There are 3 nested groupings, the coarsest first. Each group lies inside one group of the grouping before and may be the whole of it. The rows also spread widely along 5 directions, which tell nothing about the answers.
In the rows, 128 means zero.
Some rows, each with its group in each grouping after it:
[138 117 103 125 131 140 131 114 133 109 127 120 125] => dizor Q_31 Q_235
[103 188  53 130 113 122 150 105  92 108 145 116 152] => dizor Q_31 Q_540
[131 106 102  93  85 148 159 107 110 107 130 137  96] => simuz Q_527 Q_553
[143 125 116 107 135 112 157  95 150 113 154 141 112] => simuz Q_744 Q_689
[ 86 139  95 136 123 135  93 152 129 105 128  59  85] => dizor Q_31 Q_230
[136  43 141 109  94 176 116 155 128 101  97 114  80] => dizor Q_396 Q_469
[ 93  88 111 116 138 136 119 143 120 102 105  92 115] => peg Q_586 Q_940
[143  91  98  92  66 175 118 147  98  92 114  92  56] => dizor Q_288 Q_346
[ 64 178  99 127 164  98 154  96 133 127 159 140 191] => simuz Q_965 Q_698
[ 90 144  80  85  64 148 164 135  78  94 140 122  92] => simuz Q_744 Q_314
[167 130  94 135 152 122 148  81 129 126 129 167 172] => dizor Q_384 Q_59
[101 179  69 108 130 111 156 102  98  88 153  85 122] => peg Q_304 Q_428
[132 144  60 106  60 151 156 104  70  76 123 110  89] => peg Q_413 Q_713
[ 69 128  96 111 100 135 157 140  84 111 108 148 147] => simuz Q_744 Q_72
[129 164  91 104 117 128 134 114 139 103 188  78  73] => dizor Q_31 Q_540
[ 61 138  86 113  90 136 158 144  73 109 105 144 148] => simuz Q_744 Q_72
[200  91 134  63  96 171 159 109 129 105 181 131  69] => dizor Q_288 Q_346
[ 53 167  64 156 135  99 148 112  86 120  88 153 203] => simuz Q_744 Q_72
[120  83 124 131 152 138 101 138 131 121  89 126 145] => dizor Q_288 Q_346
[110 108 100 116  97 157 117 152 113 102 118  99  90] => dizor Q_31 Q_540
[ 99 162  85 107 101 125 152 101 122 101 160 107 107] => simuz Q_965 Q_698
[ 69 158  57 137 102 114 140 103  87 112  94 127 153] => simuz Q_527 Q_553

New rows, each followed by its group in each grouping:
[132 129 114 105 127 111 152 100 149 110 161 118  90] => simuz Q_744 Q_72
[105 156  91  93  87 147 153 126 101  99 172  99  95] => dizor Q_396 Q_469
[ 76 141  89 125 118 138 112 151  98 116 116 110 127] => dizor Q_384 Q_59
[156 116  91 136 155 112 147  82 125  95 102 124 146] => peg Q_304 Q_428
[118 134  99  73  72 177 164 149  71 107 155 143 109] => dizor Q_384 Q_59
[148 107  84 129 108 140 112 116 115 103  97 104 102] => dizor Q_288 Q_346
[155 107 111  89  73 186 158 139 101  97 153 120  75] => dizor Q_31 Q_230
[143 149  78  92  84 163 175 110  90  98 160 134 115] => dizor Q_31 Q_235
[148 118  97 100  89 160 133 126 128  93 148  87  55] => dizor Q_31 Q_235
[118 108 127 118 148 116 157 105 138 124 131 159 152] => simuz Q_744 Q_72
[128 115  97 131 129 125 138 100 111 101 105 131 142] => peg Q_413 Q_713
[ 83 183  85 123 131 124 120 133 125 111 173  68 102] => dizor Q_31 Q_230
[102 146 117  89 125 120 167 115 127 116 179 129 113] => simuz Q_744 Q_72
[104 149  70 144 119 128 121 120 110 107 112 106 134] => dizor Q_31 Q_540
[117 170  88 105 113 146 164 117 100 113 174 129 139] => dizor Q_31 Q_230
[158 135 128 118 215  88 169  64 159 120 166 146 185] => peg Q_304 Q_428
[102 163  81 107 105 112 151 113 114 102 150 112 103] => simuz Q_744 Q_689
[ 57 151  78 159 147  86 111 120 127 114  94 102 143] => simuz Q_744 Q_72
[158 113 114  81 102 179 191 114  95 113 157 180 151] => dizor Q_31 Q_235
[121 120  85 114  99 138 176 105  86 109 106 179 163] => simuz Q_744 Q_314
[182  85 111 103  86 161 146 104 134  94 139 117  72] => dizor Q_396 Q_469
[ 83 133  99 121 167 118 160 116  96 121 120 149 210] => peg Q_586 Q_940
[119 196  54 134 135 107 153  84 100 118 151 142 172] => dizor Q_384 Q_59
[ 75 126  97 114  85 168 115 173  92 100 121  80  87] => dizor Q_31 Q_230
[ 86 127 126  97 122 145 133 144 123 111 161 106 116] => dizor Q_396 Q_469
[177 105 104 109 103 150 161  91 125 103 146 139 112] => dizor Q_396 Q_469
[158  27 129 116 129 164 151 125 110 103  68 164 154] => peg Q_586 Q_940
[ 82 131  78 134 109 156 140 142  76 110  86 145 176] => dizor Q_31 Q_235
[171 112  91 122  90 162 140 113 117  96 127 114  86] => dizor Q_31 Q_230
[122 170  83 124 177  92 172  73 112 109 147 138 195] => peg Q_304 Q_428
[ 89 125  72 109  60 177 138 162  48 101  91 137 126] => dizor Q_384 Q_59
[ 71 169  96  85 105 120 154 137 109 106 174 109  99] => simuz Q_744 Q_689
[142 103  84 135  94 122 133 102 131  95  95 111  79] => simuz Q_744 Q_72
[135  91 122  97 100 149 169 120 111 111 127 162 116] => simuz Q_744 Q_72
[ 98  98 140 111 154 119 121 118 157 128 134 121 114] => simuz Q_527 Q_553
[123 118  98 161 169  86 131  88 150 122  89 155 175] => simuz Q_744 Q_689
[120 147 124 119 167 123 134 116 149 125 177 112 135] => dizor Q_31 Q_230
[170 101 126  99 156 128 166  90 138 100 147 131 126] => peg Q_304 Q_428
[129 156  95 106 113 152 168 116  99 114 166 138 142] => dizor Q_31 Q_230
[124 116 125  93 128 160 160 130 115 117 155 149 143] => dizor Q_31 Q_235
[ 97 201  62 107 119  94 168  84 113 108 181 117 127] => simuz Q_744 Q_314
[ 97 163  67 121  98 142 141 129  89 103 135 109 126] => dizor Q_31 Q_540
[109 100 127 113 145 138 108 144 128 121 122 114 130] => dizor Q_288 Q_346
[126 131 123 101 153 123 116 122 147 121 167  97 109] => dizor Q_288 Q_346
[191 112 116  99 155 118 175  69 143  96 159 131 122] => peg Q_304 Q_428
[ 95 171  52 131 105 110 161  80  90 115 114 146 164] => simuz Q_527 Q_553
[119 103  96 166 159 119  98 117 130 124  69 140 168] => dizor Q_384 Q_59
[117 147  59 159 126  96 154  77 107 112  87 156 175] => simuz Q_744 Q_72
[107 149 108 108 166 109 152 106 122 105 154 106 144] => peg Q_304 Q_428
[ 38 180 110  84 134 109 139 131 124 124 192  93 110] => simuz Q_527 Q_553
[ 94 164 100 111 134 144 159 130  96 123 162 143 173] => dizor Q_31 Q_230
[152  85 124  96 104 151 189 106 108 114 127 192 146] => simuz Q_744 Q_72
[133 149  95  87  99 133 200  94  99 110 170 167 138] => simuz Q_744 Q_72
[100 128 138  99 167 111 149 101 151 136 168 146 147] => simuz Q_527 Q_553
[120 166  97 111 154  92 169  77 137 121 176 150 157] => simuz Q_744 Q_314
[124 151  68  85  63 151 195  92  72 105 144 161 129] => simuz Q_527 Q_553
[103 124 116 126 191  91 114 108 166 113 150  75 123] => peg Q_586 Q_940
